There are 3 ways to turn a row about zero (a turn may also mirror it). The second row of each pair is the first, turned, with some noise. The first 27 pairs use one turn. New pairs use 2 turns, one after the other, and a turn may come again.
Known pairs, each followed by its turns in order:
[ 415, -269,  126,  370,   23,   53,  195,  251]
[-272, -170,  215,  477,  271,  122,  235,    7]
(0)

[ 401, -271, -220,  -19, -223,   30,  269,  260]
[ 101,  142,  109,  567, -305,   95,  -95,  -27]
(2)

[ 245,   -2,   11,  -29,  360, -119, -323, -112]
[-186,   35,  177,  -47, -330,   96,  -71, -355]
(1)

[ -65,  -81, -402,  412, -188,  217,  131, -250]
[  35,  223,  330,  -51,  115,   53, -504, -253]
(2)

[-398, -264,  -79,  403,  119,  -83, -294, -296]
[-226, -267,  125,  289,  152,   39,  468, -344]
(1)

[ 398,  133,  352,  390, -335, -182,   -5,  -21]
[-126, -132,   91,  101,  362, -113, -626, -164]
(1)

[ 371,  148, -288,   82,   -8,  356, -178,  216]
[ 329,  428,  215,   30, -293, -126,   96, -117]
(2)

[-233,  131, -264,   92, -211, -310,  401,  357]
[ -41,  394,   89,    6,  458,    2, -396, -245]
(0)

[ -37,  417, -189,  183,  338,  285,  254, -121]
[-125, -100,  239,   30, -298, -514,  115,  280]
(1)

[-255,  335,   99,  416,   59,  -58,  223,  362]
[ 305, -278,  439,  134,  178, -181,  -41,  271]
(1)

[-410,  232,  343,  380,  189, -187,    2, -404]
[-210, -395,  -34, -597,  282,  255, -121,  -96]
(2)

[ -97,  285,  218, -398, -310,  156, -285,   48]
[ 273,  157,  267, -340, -401,  230,   47,  -38]
(0)

[  47,  -29,  291,  219, -243,   68,  392,  424]
[-187,  327,  312,  225,  250,  195,  225, -293]
(0)

[  74,  241,  -63,  370, -241,  179,  386, -372]
[-306,  113,  108, -209, -229,  188, -423, -359]
(2)

[-212,  332, -257, -195,  -21,  278,  183, -158]
[ 292,  -51, -230, -242,  -48,   52, -127, -416]
(0)

[108, 135,  35,  34,  55, 155, -37, 290]
[ 171, -197,   44, -158, -120,  -56, -143,   98]
(1)

[  89,  -20, -212,  396,  410, -290, -398, -414]
[-206, -233, -580,  184, -100,  -41, -218,  528]
(0)

[-312,  193,  114, -334,  219, -371, -325,  157]
[  48,   95,  418,  -92, -118,  577,  144,  103]
(1)

[-291, -111,   63,   97,  -64, -368,  209,  -89]
[-186,  330, -148, -177,  274, -152,  -21,   58]
(0)

[ 201,   -9, -151,  238,    6, -311,  207,  356]
[ 383,  125,  245, -108,  240, -229, -147, -131]
(1)

[ 256, -131, -415,   81,  -31, -167,  127,  389]
[258, 290,  89, 448, -61, 333,  34,  67]
(2)

[  86,  382,  196, -238, -164, -334, -193,  212]
[324, 375, 230, -59, -50, 298, -98, 287]
(0)

[-379, -110,  424, -409, -295, -148,  287, -315]
[-534, -421, -442,   62,   80, -227, -232,  131]
(2)

[ -20, -412,  160,  105, -309, -193, -145,   93]
[ 264, -413, -102,  293,   39,  -33, -185,   -4]
(2)

[ 350, -370,  125,  -85,  426, -231,    8,  105]
[ -14, -233,  304,  317,    9,  116,  501,   93]
(2)

[  83, -389,  -61,  118,  116,  372, -349,  -29]
[-259, -431,   78,  128, -353, -178,   50,   10]
(0)

[ 242,  203,  385,  179, -376, -338,  311,   13]
[  -3,  134,  139,  224,  408,  -77, -617,  116]
(1)

New pairs. What belongs after each?
[ 232, -142, -324, -393, -232, -369,  273, -107]
[ 355,  -22,  123,  390, -161, -387,  197,  401]
(0) (0)

[-232,  316, -356,  -45,  -98,   24,  169,  250]
[-540,  -78,   70, -156, -212,   77,  -63, -168]
(0) (1)

[-308, -419, -268,  369,   99,  114,  198,  406]
[ 522, -164,  112, -239, -416,  -96,  348,  194]
(2) (2)

[-361,  195,  -10,  -47,   34,  142,  216, -267]
[ 183,  239,  -81, -127, -309, -269, -216,   56]
(2) (0)

[ 385, -209,  233, -414,  419, -126,    8,  337]
[  41, -327,  188, -292, -197,  663,  -13,   13]
(1) (0)

[ 278, -369,   -9, -382, -211, -269,  422,  -96]
[-690,  182, -316,   40,    4,   21, -178, -147]
(2) (0)

[-377, -215,  380,   71,  337, -343, -237,  422]
[  62, -166,  620, -117,  471,   22, -249,  302]
(0) (1)

[-160, -113,  134,  335,  219, -240,  281, -310]
[ 110,  117, -292,  117,  224, -228, -434, -178]
(0) (0)

[  13,  371,  394,  210, -120,  287,  150, -191]
[ 288, -352,  204,  -10,  220,  279,  205, -288]
(1) (1)

[ 247, -216, -126,  -72, -343,  312,  -23, -287]
[-282,   97, -229, -254,   71,  187,    6,  446]
(2) (0)

[ 381,  260, -135,  341,  371,  227, -377,    1]
[-196,  395, -212,  178, -190,  -21, -509,  328]
(2) (1)

[-351,  140,  261,   41,  242, -156, -231, -368]
[-308,   17,  151,  225,  342, -189,  237,  267]
(2) (2)

[-329,  293, -396,  159,   83, -311,  109,  370]
[ 360,  165,  -59, -451,  208,  -44,  318, -355]
(0) (2)

[ 369, -178,  118,   30,    1,   18, -354,  253]
[-380,  251,  259,  130,  -82,  120,  252, -122]
(0) (0)

[ 293,  188,  -68,  -99, -413, -394,  335,  200]
[-326, -289, -190, -148,  -46,  321, -366, -367]
(2) (0)

[-125, -427,  259,   48,  355, -234,  256,  337]
[-317,  108,  364,  478,  -77, -183,  216, -316]
(2) (0)

[-378, -173, -197, -241,   82,  380,  160,   -4]
[ 246, -122, -302, -186,  155,  260,  280,  271]
(2) (2)

[  58, -427,  243,  339, -266, -357,  197,  207]
[-271,  -84,  237,   62, -390, -344,  -93, -460]
(1) (1)

[  68,  290,  -73, -359, -269, -111,  230,  387]
[ 467,    6,  349,  255, -231,  104, -120,   52]
(1) (0)

[ -91, -396,   13,  103, -155,  184, -299,  267]
[-141,   77,  431,  315,   70, -201,  -42, -172]
(1) (2)

[ 352,  161,  127,  424,  395,  336, -421,  -71]
[ 363,   83,  296,  181, -141,   77, -709,  -40]
(0) (2)

[ -71, -131,  319,  197, -181,  305,  360, -190]
[ 296, -346, -233,   46,  225, -342, -113,   43]
(2) (2)

[  27, -336,  -12,  190, -291,  304,  218,  139]
[ 107,  227,   88, -224,  -27, -242,  152, -416]
(1) (1)

[-325,   11,  187,  -33, -288,   84, -222, -151]
[  32,   80,  359,  -54,   89,  -61, -199,  331]
(1) (2)

[ 370,  204,   90,  415,  249, -280,  139,  188]
[ -92,  116,  -28,  -48, -178,  184,  258,  616]
(1) (0)

[-164,   62,   76, -362,  324, -113,  -36, -125]
[ 187,  -49,  221,   59,  308,  191, -176,  200]
(0) (0)

[-407, -176,   23,  109,  354,  310, -398, -255]
[ 196,  379,  186,  187, -400,  409, -159, -150]
(2) (1)

[ 198, -300,  -69, -173,  287,  -33,  225,  367]
[ 142,  -99,   49, -118, -387,  300, -255,  271]
(2) (2)

[ 302,  207,   97, -133, -205,   34,  118,   44]
[ -26,  -77,  118, -332,  -53,  275,   42,  -42]
(1) (1)

[ 419, -315, -199,   75,  160,  194,   47,  355]
[-363,  416, -131, -265,   93,   -8, -151, -279]
(1) (1)

[ 209, -391, -405,  275,  -61, -247, -177, -355]
[349, -61,  95, 199, 456, -77,  64, 521]
(0) (2)

[-342, -317,   15,  274, -294,  243, -236, -186]
[ -92,  113, -152,   99,  290,  331,  441,  300]
(0) (1)

[ -19,   68, -429, -292,  115,  416,   42, -305]
[ -95, -496,  146, -271,  156, -215,   28,  352]
(0) (0)

